All groups share one centre, and each spreads out both ways along 8 directions, with some noise.
(in the rows, 128 means zero)
Some rows, each with its group after it:
[141 109  91 119 152 149 127 116 135 190 115 148 142  84 125 148  89 128
 149 140 183 173] | tepof
[111  81  87 150 149 216 106 134 107 113 121 116 137 122  89  72 129 111
  69 102  59 110] | tepof
[ 93 167 163 148 113 151 108 104 159 105 119  95 198  87 131 180 145 219
 128 144 188 163] | Boran
[136 115 102 186 111 174 121 123 133 143 151 127 118 122 153 151  89 111
 118 149 183  89] | puf
[120 150 135  74 135 114 135 139 134 104 102  94 120 146  93 102 156 130
 148 144  93 138] | ziv
[ 90  91 142 146 171 138 171 120 142  88 151 135 164  82 117 124 127 179
  93  80  91 161] | ziv
[172 185 152 116 104 123 134 162 131 127 145 104  94 162 137 171 123 109
 139 120 144 109] | ziv
[141 130 124 170 112 153  94 166 114 129 152 162 109 137 156 135 119  92
  92  85 146  94] | puf
[159 128 177 118 106  75 162 103 149 108 147 100 112 132 134 138 114 188
 164 167 136 131] | puf
[131 166 169 108 137 119 135 162 158  94 121 138 138 140  84 129 136 133
 171 119 146 133] | puf
[167 129 157 118 100 172  72 120 129 113 101 101 153 121  77  89 133 190
 126 164 128 135] | tepof
[ 94 146 150 130 105 119 103 130 131  76 113 102 133 153 129 114 161 134
 118 126 109 108] | ziv
[127 147 160 151  92 140  96 117 137 101 129  92 152 118 153 153 136 184
 104 131 146 128] | puf
[126 107 119 119 152 114 131 150 128 148 140 170 132  72  78 117 145 136
 165 197 222 115] | Boran
[136 153 172 155 115 128 141 140 142  73 145 116 119 181 164 147 113 127
  95  28  53 132] | Boran
[106 127  99 141  99 124  93 136 139 104 138 159 116 152 171 110 105  61
 127 122 177 104] | pibig
[ 81 138  89 126 172 141 172 147 135 115 127 111 114 147 134 135 128  61
 114  80  71 133] | Boran
[149 137 178 102 120  79 113 154 111 104 133 145 112 137 137 112 162 150
  99  74  84 142] | puf
[ 91 103 128 184 136 125 179 120 150  86 174 116 117 117 160 147 114 131
 113 127 134  97] | tepof
[ 97 157 161 120 111 111 112 129 148  66 120 116 157 140 139 121 157 155
 119 102 120 144] | pibig
[ 97 147 121 132 153 131 168 150 150 112 132 123 125 146 123 148 124  91
 140  94 110 129] | Boran
[146 122 137  80 109 116  70 115  98 140  99 101 126 113 127  92 167 168
  91 135  99 157] | tepof
[136  82  69 153 125 171 100 104 105 175 133 121 127  90 155 125 101 124
  85 141 148 133] | pibig
[135  91  82 122 136 154  74 127  89 186 109 151 135  92 153 111 127 112
  71  88 118 162] | ziv
[143 131 138 106 148 108 171 164 118 104 157 117  80 146 112 116 142 101
 108  88  70 114] | ziv
[166 130 152 140 105 132 105 132 115 120 157 111 116 116 149 141 132 173
  76 106 121 124] | ziv
[138 133 132 127 100 128 116 121 124 114 128  88 109 144 140 127 138 133
 122 158 124 103] | puf
[121 149 159 130 162 136 148 152 135 130 126 126 149 101 108 160 151 165
 109  68  94 166] | pibig
[203 100 182 169 141 159 154 131 129 163 155 124 128  73  82 156 105 231
 125 140 138 130] | pibig
[157 108 114 135 107 143  64 129 101 164 131 154 131 105 160 119 120 134
  79 105 146 143] | pibig
[149 144 176 129  86 134  65 156 103  72 123 111 124 156 126  96 174 156
  70  94  77 105] | tepof
[ 96 151 164 110 147  98 120 155 157  87 122 185 176 114 124 126 130 134
 140  50 147 188] | pibig
[ 79 135 111 146 162 120 153 170 138 125 151 161 123  95 110 151 156  87
 151 157 208  92] | Boran
[ 82 181 119 135 152 121 180 176 163 102 138 128 113 153 107 163 141  62
 184 144 170  88] | Boran
[144 111 119 130 145 116 149 157 144 126 145 182 100 132 108 108  93  79
 161 119 158 116] | pibig
[ 82 156 175 140 129 124 111 159 129  45 136 115 153 134 135 127 189 153
  67  51  69 132] | puf
[ 78  76  76 166 136 170 118  94 113 128 128 116 142  99 148 107 123 123
  81 133 114 125] | ziv
[139 141 195 128 118 130  89 170 141  71 124 161 155 123  75  93 153 172
 126  96 138 129] | puf
[151  84 107 143 144 150 159 123 114 131 175 107  98 104 137 116 115 141
  79 114  91 117] | ziv
[101 173 133  76 123 125  92 128 114 113  83  72 145 131 124 131 184 146
 101 114  85 167] | Boran
[136 108 105 168 125 173  94 118 122 159 137 140 157  89 155 151 105 151
  83 102 156 150] | tepof
[160 177 164 101 129 120 137 153 140 130 128 121 132 125 116 168 134 159
 137  93 132 161] | ziv
[112 106 105 142 135 158 118 107 139 148 126 118 158  72 110 141 129 169
 137 194 205 132] | Boran
[108 107 117 119 136 135 128 125 129 112 125 132 135 116 122 102 128 124
 116 119 120 142] | pibig
[106 118 106 134 122 155 131 100 133 121 127  71 130 119 130 128 132 143
 113 165 118 116] | pibig
[182 111 149 137 150 158 131 125 134 186 128 145 153  68  88 153 104 204
 134 128 159 171] | pibig
[ 70 144 115 161 158 131 198 128 173 100 151 112 136 123 137 177 115 110
 155 119 147 125] | tepof
[127  79 166 172 151  97 179 158 137  70 192 177 102 120 127 102 120 134
  98  70  97  93] | puf
[116 133 136 140 163 154 150 119 163 128 121 137 177  96 122 162  98 164
 132  66 128 194] | Boran
[107 162 132 130 114 135 120 132 136 106 119  90 140 137 140 150 146 136
 117 126 122 129] | puf
[123 134  81 173 132 218  98 153 114 147 123 133 129 139 134 134 112  66
  82  86 118 103] | tepof
[111 106  89 122 135 144 117 131 102 132 128 110 106 125 143 107 142  97
  77 111  85 120] | tepof
[ 90 118 190 169 101 118 153 105 156  21 165  70 145 128 135 117 151 214
 111 149 109  93] | tepof
[140 120 128  84 118 136  84 112  97 133 103  82 132 112 125 101 161 172
  74 126  82 162] | ziv
[169 137 139 120 105 110 123 160 132 133 141 142  79 148 100 114 123  92
 180 193 185  75] | Boran

New rows, each followed by its group:
[ 63 183 139 135 129 157 119 123 148  85 104  74 177 126 134 166 164 159
 101  96 112 157] | puf
[ 77 163 131 192  62 155  46 113 130  97 108 102 156 148 189 152 156 132
  89 131 167  92] | ziv
[148 152 196 127 112  75 113 156 118  98 150 154 123 136 160 143 153 164
  92  55 100 145] | puf
[134 165 153 140  99 122  90 150 140 114 128 152 140 137 154 151 130 130
 123  93 164 136] | pibig
[165 129 148 138 141 134 150 158 107 131 177 136 113 104 156 161 127 146
  63  37  94 146] | ziv
[144 126 154 149 162 132 151 179 160 117 146 207 138 115  82 127  92 115
 174  92 176 133] | puf
[165 125 151 128  98 142 106 111 122 118 140  86 128 112 135 132 130 190
  96 141 130 133] | ziv
[ 97  83 113 174 102 143 148  99 138  56 168  80 102 145 147  91 124 127
 109 178 118  55] | pibig
[108 193 141 128 148 135 198 148 186  99 132  89 136 150 102 188 115 112
 192 135 156 126] | ziv
[137 132 141 135 100 109 134 145 149  92 139 126  89 171 104 103 120  96
 181 184 157  65] | ziv
[140 112 124 132 140 149 107 124 115 150 133 138 148  85 145 137 124 164
  79  84 125 168] | ziv
[ 41 121  88 167 100 148 100 108 132  80 104  84 124 166 146  98 154  80
 121 180 120  64] | ziv
[173 166 132  97 153 143 172 151 141 160 143 114 127 108 108 180 101 138
 145  99 142 167] | ziv
[148 128 129 128 160 141 203 141 149 118 170 111 112 119 105 151  98 132
 145 118 121 127] | ziv
[191  90 110  92 126 150 113 111 104 169 134  99 107  95 113 106 113 165
 100 158 119 151] | ziv
[115 170 121 136  98 161  79 117 118 135 110  75 151 124 174 175 150 154
  76 111 128 145] | ziv
[152 111 125 153  90 128  97 128 134 118 150 153 112 141 147 111 101 110
 136 151 183  93] | pibig
[ 62 143  92 152 113 177 143  83 152 102 118  26 149 118 126 156 146 149
 144 234 177  91] | Boran
[121 129 180 170 100 146 126 126 158  54 153 107 149 133 110 121 130 185
 126 149 149  90] | puf
[176 109 157 140  84 131  77 127 102 126 149 130 114 117 150 113 133 174
  72 119 132 117] | ziv
[185 137 147 117 133 124 200 150 138 106 181  88  73 140 112 139 111 133
 133 127 103  99] | ziv
[123 120 129 161 117 127 140 126 126 111 159 116 111 133 160 139 123 124
 104 115 122 107] | puf
[101 162 170 174 111 163 135 129 167  53 135  87 164 146 111 146 136 173
 128 125 128 103] | tepof
[ 94 178  98 144 146 158 156 153 156 137 121 119 130 146 135 177 115  67
 149 106 143 123] | tepof
[131 140  95 163 124 178 158 117 138 140 163  71 122 116 165 184 103 129
  96 128 135 115] | ziv
[139  93 100 139 124 128 107 133 131 134 143 185 119 118 143 101  90  91
 133 120 176 127] | pibig
[157 176 156 121  90 128 103 145 119 116 133  86 114 150 154 158 155 147
  93 113 117 120] | ziv
[178 166 138  76 133 129 123 153 122 163 117 116 118 121 114 151 128 136
 131 104 127 168] | ziv
[106 113 101 172 111 152 129 130 127 115 157 102 102 126 150 134 134 105
 109 179 162  64] | Boran
[141 168 195 122  87  88 100 129 122  87 137  99 129 141 163 151 166 185
  93  98 107 133] | puf
[115 127  74 131 127 207  75 127 125 163  90 113 161 101 104 124 122 117
 113 148 163 143] | puf
[166  94 153 168 116 122 102 154 117 132 170 188 117 105 146 122 116 143
  90  93 157 108] | Boran
[143 117 141 211 122 156 145 154 153 121 185 182 124 117 147 158  77 113
 135 103 197  86] | puf
[148 163 191 128 161 106 194 172 165  98 165 152 137 117 104 170 113 156
 150  63 131 155] | ziv
[ 79 151 115 174  81 160  80 106 142 106 107  88 152 141 162 152 137 129
 119 167 168  95] | ziv
[141 101 107 107 137 142 132 123  98 128 143  90 106 114 132 106 143 139
  70 111  64 137] | ziv
[148 173 152  91 136 102 115 155 131 148 108 148 136 126 128 152 138 135
 139  80 133 175] | puf
[184 108 173 113 141 110 160 146 139 110 164 154 118 107  93 113 110 179
 137 113 128 145] | ziv
[ 88 123 125 156 131 147 141  95 149 114 136  85 169  92 145 160 126 177
 111 134 140 148] | tepof
[ 97 179 118  88 135 113  84 172 101 152 101 139 137 102 127 146 202 105
 105 122 162 144] | Boran
[108 191 164 149 135 134 194 151 165  74 161  81 134 143 138 199 130 143
 131  89 117 118] | ziv
[166 142 184 107 111 104 121 137 135  95 141 114 126 130 105 116 145 187
 128 125 120 136] | ziv
[ 81 132 152 157 140 134 134 123 169  90 118 143 173 113 109 136 124 156
 149 119 155 148] | ziv
[191 122 197 183  84 128  80 153 136 117 168 187 136 116 138 141 101 184
 120 107 200 108] | puf
[126 123 119 153  98 155  50 122  98 144 122 127 145 108 178 137 144 145
  57  95 129 140] | ziv
[111  94 113 210  93 187 110  75 151 114 147  94 158  99 155 145  90 173
 120 194 194  89] | ziv
[160 120 126 175 130 174 138 109 148 162 164 129 163  68 151 190  78 186
 107 107 183 159] | ziv
[109 109 182 167 120 133 122 109 138  65 151 114 169 102 142 125 136 216
  75  85  96 144] | Boran
[169 111 130  96 152 119 198 147 127 110 174  94  72 130  97 114 117 127
 127 133  84 114] | ziv
[135 138 154 158 146 130 175 149 168 110 157 156 132 122 105 155  93 130
 169 115 171 119] | ziv
[ 97 168 141 187  68 161  74 112 133 100 132  84 152 139 191 179 144 152
  81 122 155 102] | ziv
[129 151 155 101 185 106 176 174 149 127 140 171 135 113  96 147 125 117
 146  46 108 179] | ziv
[143 116 173 153  89 127 109 135 129  69 148 114 120 144 112  93 142 165
 117 155 130  81] | puf
[142 116 111 158 136 153 142 138 136 146 150 148 121 111 139 149  96 112
 123 109 158 124] | ziv
[140 148 161 129  84 126  85 125 131 109 127 100 134 121 128 131 157 174
 126 183 177 103] | Boran
[ 33 149 132 171 109 144 108 113 154  59 106  90 165 151 148 133 161 129
 121 141 130 100] | ziv
[101 162 163 166 132 140 193 128 182  58 160  83 140 137 121 168 115 156
 164 142 149 102] | ziv
[122 126 130 111 164 144 128 126 142 145 105 148 175  85 116 139 117 163
 110  57 106 211] | Boran
[187 216 185 107  75 103  92 173 132 125 123 114 105 173 140 172 144 128
 144 117 162 115] | ziv
[ 51 158  68 166 157 199 136 123 145 139 117  96 173 107 164 193 126  96
  97  84 130 151] | puf
[102 167 125 177 107 134 154 112 150 121 150  84 130 135 199 212 114 134
 115 116 151 120] | puf
[127  98 126 166 145 175 144 101 133 131 160 118 168  60 149 161 109 205
  67  88 127 173] | ziv
[ 50 126 124 187 115 151 108 109 157  79 113 114 171 132 143 134 133 132
 131 147 155 104] | ziv
[ 77 143 185 139 127 105  99 138 146  68 109 152 173 121 115 110 163 171
 119  84 119 152] | ziv
[105 134 128  98 145  95 117 161 138 101 118 187 132 137 127  98 132  81
 139  71 128 154] | pibig
[ 94 131 151 187 163 119 177 174 163 103 181 198 144  85 111 170 125 121
 159 117 223  98] | Boran
